The rows are grouped in 4 different ways at once. Each group adds its own fixed numbers to the row, and there is some noise. The rows also spread widely along 13 directions, which tell nothing about the answers.
(in the rows, 128 means zero)
Known rows, each followed by its group in each grouping:
[119 117 103 157 143 166 144 138 103 103 137 113 138 137 134 146 139 123
 164  99 110 113 140 118 121  93 125]	q580 B N (0)
[189 109 157  93 119 116 149 135 133 174 156  99 135 121 105 108 205 157
  96 140  73 148 160 125 115 130 114]	q580 C K (1)
[129 162 168 135 135 133 154 104 134 109 137 107 117 130 148  84 171  77
 130 124 109 100 148 161 123 119 145]	q494 H K (1)
[ 94 110 128 119  50 136 122 149 163 147 130 138 145 129 159 154 177 167
 116 155 140 113 130  83 103 112 119]	q716 E R (2)
[ 91 124 144 126 111 130 164 116 155 178 137 129 151 155 126 119 180 160
 113 155 115 100 101 113 111 121 115]	q880 E R (2)
[155 113 117 124 169 146  95  86 149 142  85  69 126 126 143 125 152 114
 100 109 120 146  74 104 158 170 135]	q716 M N (3)
[138 147 143 143 101 138 115 135 118 126 126 118 138 126 113 123 164 110
 147 148 129 115 147 144 118  90 123]	q880 C J (3)
[118 103  84 101  97 185 127 102 114 162 175 151 157 112 168 169 174 164
 107 117 100 108 134  58 127 146 109]	q367 H J (0)
[110 123 142 128 131 146 124 124 109 122 145 118 154 122 103 142  97 145
 141 157 122 121 128 124 113 126 126]	q367 M K (1)
[147 146 162 130 139 110  68 108 119 114 123 111 165  56 151 143  82 110
 124  77  61  74 107  95 133 133 148]	q735 X R (0)
[177  84 126 137 125 111 111 183 178 168 112  72 132 137 115 137 121 216
 127 121  99 148 122  76 120 111 113]	q735 X K (0)
[118 131 145 160 141 115 164 168 152  89 112  81 154 124 113 104 100 157
 173 128 121  96 131 139  92 120 138]	q494 B J (3)
[110 130  95 111 132 154 180 115 127  86 155 127 157 104 155 107 164 124
 140 136 154 105 148 138 107 174 146]	q494 E K (3)
[105 130 103  68 153 169 163  99  83  98 155 139 117 129 138 148 159 115
 140 153 124 106 161 139 127 150 140]	q580 E K (3)
[126 112 158 119 172 170 125 120 125  96  96  75 116 127  96 148 121 120
 153 122  72 127 126 149 147  87 153]	q367 H R (1)
[138 126 154 125 161 152 151  99 125 112 130  88 158 100 100 103 183 107
 124 124 108 131 111 157 127 147 149]	q716 E K (3)
[178 111 141  98  87 107 116 189 154 105 141 110 158  89 125 115  84 194
 163 127  61  91 177  94  98 130 123]	q880 M R (3)
[ 97 104 121 175 142 110 168 159 188  99 126  78 153 139 170  96  76 152
 165  92 138 116  94  89  97 157 157]	q716 M K (0)
[212 131  98 104 185  92 127 143  90 100 133 110 143  90  99 139 126  98
 157  80  95 182 158 140 136 147 183]	q367 E R (3)
[122 132 109 156 137 128 134 130 104 148 164 138 163 140 110 136 126 134
 142 138 145 136 120 116 111 117 121]	q880 B K (0)
[139 146 118 176 166  88 130 126 130 156 122 115 182  93 153 112 116 126
 124  84 115  86 105 117 126 140 145]	q367 C R (3)
[184 104 116 139  99 180 120 154 126 149 165 114 150 114 111 149 203 163
 145  90  66 157 158  79 132  93 116]	q494 E K (3)
[127 103  91 178 135 129 174 157 199 150 142  84 167 155 164  77 104 162
 158  75 126 132  96  72 119 171 126]	q735 M R (1)
[153 143 125 182  91 174  60 172 113 116 112 115 143 108 113 154  84 157
 168 134 106  88 162 101 141  61  96]	q494 E K (3)
[133 169 108 179  34  99  85 160 107 147 183 182 157 125 185 150  98 109
 153 103 145 107 164  45 109 115 116]	q494 E J (1)
[157  85  73  98 155 188 209 121 136  99 177  85 143 147 104  88 166 130
 161  88  85 184 120  97 125 199 131]	q580 C N (2)
[187 140  86 160 179 158 124 144  99  80 106  92 170  57 124 111 129 106
 161  86 114  97 174 179 139 112 146]	q580 C R (3)
[153  93 120 151 141 130  61 181 157  95  21  69 135  58 182 185 127 203
 121 108 120  46 168 136 130  65 135]	q716 H N (3)
[145 161 107 167 141 155 130 110  93 113 140 118 148 111 148 112 134  71
 149  95 121 108 155 142 140 124 135]	q367 C J (1)
[130 149 153 144 119  95 105 113 115 158 128 131 164 111 110 128 124 139
 104 152 124 101 104 118 109 133 110]	q367 H N (2)
[147 153 159 138  87  69  60 129 115 107 113 135 173  60 142 143  82 122
 110 150 136  88 122 113 107 139 131]	q367 E N (0)
[120 145 133 151 182 101 181 123 120 183 133 118 154 147 113 106 148 149
 121 118  91  90 113 140 116 120 125]	q367 B R (2)
[103 128 130 134  98 167 149 125 144 123 145 122 162 103 181  89 104 176
 125 134  83   4 144  96 113 146  74]	q580 H N (0)
[119 152 161 162  85 133 103 136 149 149 139 120 143 134 139 106 112 142
 140 143 109  84 122  92 114 112 103]	q494 M K (3)
[141 147 130 126 222 140 165 115  67 101 153 106 144 123  72 129  77 101
 179  82  45 115 131 143 133 132 149]	q580 B R (2)
[116 139 118 164 137 162 118 112 105 120 148 127 154 108 150 149 146  99
 140  88 122 113 130 116 136 115 137]	q735 E K (1)
[102 158 143 137 110  97 108 144 147  95  89 118 101 123 217 131  84 120
 145  95  96  34 148  98 116 108 141]	q367 X N (2)
[ 92 137 214 118 123 132  97  88 140 149 104  87 134 123 118 140  95 136
 102 156  68  70  74  93 136 139 116]	q716 E J (1)
[125 157 121 185 161  86 129 144 122 144  99 122 163  93 175 122 123 132
 133  90 117  43 140 143 121  92 144]	q367 C R (3)

New rows, each followed by its group in each grouping:
[176 123  48 121 163 160 106 146 112  74 116 111 121 100 165 145  92 110
 170  79 128 132 167 119 156 137 153]	q735 H R (0)
[115 134 121 142 101 138  79 112 136 141 101 120 157 108 156 138 132 141
 108 160 160  90 107 109 122 134 107]	q367 M N (3)
[129 103 120 133 130 163  95 128 119 144 107  86 148 133  89 165 127 156
 124 163 144 157 108 113 134 125 113]	q716 B J (1)
[122 125 147 125 120  92 150 145 138 159 143 122 148 136 126 134 119 169
 134 129  92 107 114  81 105 141 127]	q367 E J (3)
[117 163 115  97  98 128 111  96 104  97 129 152 112 129 146 139 179  56
 129 171 182 146 148 160 115 125 159]	q494 M R (2)
[166 139 188 146  85 127  95 136 155 128 149  85 160 105  91  79  94 124
 136 138  81 133 108 100 123 148 103]	q735 C K (1)
[153 140 117 124 143  97 149 134 121 165 160 125 159 133 114 108 115 151
 138 116 100 114 121  92 117 155 130]	q494 X R (3)
[114 133 110 220 113 181 132 145 139 168 134 107 138 194  95 119 192 108
 178 104 147 163  96 117 135  38 116]	q735 X R (3)
[145 120 168 110 109 121 102 119 117 135 173 124 166  83 125 152 137 132
 117 107  76 134 130  85 109 139 139]	q580 H K (1)
[142 121 107  99 141 129 155 146 142 123  77 103 110 124 164 120 175 156
 113 165 143  85 189 179 130 109 132]	q367 E R (1)
[125 125 138 169 113 139 126 139 119 133 126 109 165 118 123 128 135 144
 133 129 124  95 130 119 119 111 111]	q716 E N (1)
[131 170 149 104 112 128 134 106  85  94 169 148 151  87 145 106 125  83
 142 126  86  61 168 143 107 127 137]	q580 X R (0)
[132 153 114 167 183 119  89 111  95 154  93 110 175 105  90 134  59 143
 114 168 151  87  96 152 144 125 109]	q367 B R (0)
[ 84 149 176 126 118 112 123 100 113  89 132 125 112 148 149 141 140  62
 149 120 125 113 116 129 109 101 167]	q880 X N (1)
[158 145 121 121 163 102 135 126  94 156 131 121 133 143  91 123 106 137
 127 165 132 126 146 150 129 130 125]	q494 M R (1)
[111 130 177  84 212  55 166  88  94 137 155 106 135 145  87 135  70 124
 133 105  58 128  57  87 110 192 170]	q367 X N (3)
[123 117  79 177 149 128 132 141 108 189 169 141 184 134 128 154 120 177
 136 106 137 133 110  74 115 128 116]	q367 M K (3)
[184 143  67 112 140 180 121 161 128  56  71  78  65 144 152 117 122 103
 179 126 131 126 212 164 154 107 132]	q494 B J (2)
[188 105  92 118  80 159 115 179 172 124 126  94 125 134 141 118 138 173
 157 112  91 147 174  82 125 128 104]	q880 B J (2)
[153 142  81 135 200 125 116 125 113 158 124 113 112 137 171 135  49 153
 134  85  84  73 131  69 166 163 125]	q494 H K (3)
[120 123 150 100 137 153 110  92 136 130 101  82 100 179  73 121 119 113
 126 181 118 169  68 119 144 149 111]	q367 B N (2)
[128 128 115 144 132 129 110 117 125 130 113 117 166  94 152 130 128 145
 107 132 132  82 120 121 122 139 112]	q367 B N (0)
[143 145  82 174 183 158 149 120  91 150 155 117 152 153  97 113 145 106
 155 108 137 155 122 137 140 120 125]	q367 B K (3)
[153 140 126 163 157 115  95 134 112  97  79  98 164  72 132 140 127 131
 130 126 147  83 141 166 117 106 142]	q494 M N (3)
[137 106 125 136 137 145  72 124 158 106 119  88 145  83 188 159  76 132
 133  56  69 113  97  48 141 150 147]	q580 B K (0)
[125 132 157 109 165 101 198 111 100 137 165 122 136 137  96 113 182 110
 129 131  87 120 127 156 106 116 158]	q494 C R (0)
[128 135 155  97 137 101 132 126 133 119 104 120 132 103 144 141 156 133
 120 131  90  85 145 144 116 113 154]	q880 E R (2)
[170 141 117 117 168 162 106 118  79  98 128 104 145  87 104 134 117 109
 135 137 114 121 172 165 138 129 125]	q580 B K (1)
[160 117 135 146 143 148 103 132 106 123 121  95 148 104 112 145 130 136
 132 107  93 116 140 120 135 110 123]	q716 H N (1)
[137 127 148 142 149 155  81 105 143 121  91  82 148  85 136 129 109 135
 112 135 105  95 107 131 140 124 127]	q367 M K (0)
[103 139 119 155 127 132 179 111 122 132 178 128 156 152 138 112 160  90
 153  95 138 146 107 103 112 155 143]	q735 E J (1)
[107 144 188 132  60 109 124 123 160 144 161 126 139 141 153 114 168 107
 140 119  90 120 108  78  90 120 132]	q580 M J (3)
[ 99 126 148 143 146 104 138 106 141 187 136 118 136 156 146 143 139 148
  98 131 121 115  84  82 128 142 131]	q494 E K (1)
[128 146 182 117 103 149 128 113  95 138 122 119 143 115  83 120 161 155
 106 209 107  57 159 169 116  96  79]	q494 E N (1)
[117 120 117 143 143 150 147 136 113 130 136 117 142 131 122 141 118 149
 146 124 100  94 127 112 129 101 129]	q494 C R (0)
[143 136 122 169 185 134 113 116 117 144  90  82 160 126  88 116 104 138
 128 136 130 114  89 142 141 132 109]	q367 B N (3)
[ 67 128 111 165 116 130 144 125 159 147 131 128 150 154 179 124 136 146
 127 142 178  87  99 104 104 117 128]	q880 X K (0)
[147 137 118 132 170 154 163 123 106  81 123  88 136 128 100 105 135  94
 164 132 134 144 158 184 121 132 153]	q367 M J (1)
[137 130 121 132 157 113 111 145  69 116 133 125 131 139  59 177 104 132
 150 176 166 166 138 153 112  89 141]	q494 B K (0)
[126 137 131 134 110 120 129 144 122 117 144 122 133 136 124 123 112 128
 149 147 137 126 138 121 104 111 134]	q367 X K (0)
[113 134 237 112 178  64 148 120 118 186 116  96 126 141  79 135 116 166
 104 149  33  63 105 136 114  90 132]	q716 H R (1)
[158 135 102 102 173 135 132 121  99 113 118 104 110 133 127 138 124 112
 140 122 116 128 158 142 144 127 153]	q494 X R (1)
[106 107 144 106 101 164 120 128 128 130 162 114 145 136 101 145 125 159
 142 149  96 136 107  76 114 140 113]	q716 B K (3)
[139 138 106 128 145 149 121 116  84 130 138 130 138 127 114 151 127 121
 135 122 108 114 134 111 136 129 115]	q580 E N (2)
[157 120  43 151 165 120 130 116 127 193 148 124 155 162 126 132 134 135
 125 114 177 192  85  77 145 175 132]	q494 M R (3)
[139 118 136 134 102 135 111 113 171 118 131  92 159 107 130 101 136 127
 114 150 153 154  90 108 112 169 135]	q494 M K (0)
[181 137  89 121 211 151 151 139  88 117  95  73 105 143 103 115 102 133
 151 135 111 110 181 176 155 131 120]	q716 B J (1)
[ 94 122 134 146 185 154 133  87  95 129 118 101 132 155 100 156 132 107
 137 129 134 131  83 136 137 118 132]	q735 M N (1)
[145 117 121 132 158 128 116 115 104 107 135  95 136 131 108 142 107 102
 148  96 110 160  95  97 130 145 154]	q716 X N (0)
[143 114 143 136 150 136 171 132 161 138 112  76 119 148 146  94 173 144
 131  97  76  98 129 120 134 128 117]	q735 E N (1)
[114 144 200 160 113 125 108 135 146 100 103  87 117 139 106 122 132  89
 153 143 113 135 120 149 120  71 150]	q367 E K (1)
[143 138  99 126 196 123 153 118 129 113 126  84 117 144 145  97  78 110
 149  84 104 123 113 108 141 184 155]	q716 X K (2)
[139 125  93 147 114 123 111 152 124 146 103 118 149 114 173 136 132 175
 109 145 157  66 167 122 122 124  93]	q716 B N (1)
[ 94 106 115 168 139 197  94 121 150 147  89  89 146 128 139 165 145 161
 125 135 137 103  92 102 147  95 110]	q580 E K (3)
[192  92  97  84 133 124 140 164 143 100 129  82 119 136 125 118 113 161
 153 113  99 159 163  99 123 163 136]	q880 X N (1)
[ 70 109 147 111 157 204 223  87 121 115 185 118 144 150 114 119 203 112
 162  82  35 118 106 121 111 119 152]	q367 M R (2)
[132 137 168 134  93 127 135 156 132 142 158 135 139 109 158 130 159 161
 144  92  42  53 165  92 110  86 114]	q735 E K (3)
[135 133  50 112  73 158 120 129 179 125 113 123 104 143 239  96 175 123
 105 155 210 114 176 111 137 170 111]	q494 B K (1)
[155 162 129 178 131 161 103 142 122 140 129 105 152 105 140  92 106 142
 149 102  82  49 150 117 140 104  89]	q735 X K (3)
[ 81 130  98 116 162 150 127  92 109 125 130 135 137 134 153 167 115 110
 141 111 133 109  87  91 147 153 150]	q735 E R (3)
[107 139  91 125 125 126 115 129 121 193 140 147 115 172 169 150 126 159
 115 149 145  97 128  74 133 130  96]	q580 B K (3)
[125 133 108 169 132 127 112 123 138 148 137 117 165 119 149 122 114 129
 124 116 146 126  99  99 124 144 125]	q367 B K (0)
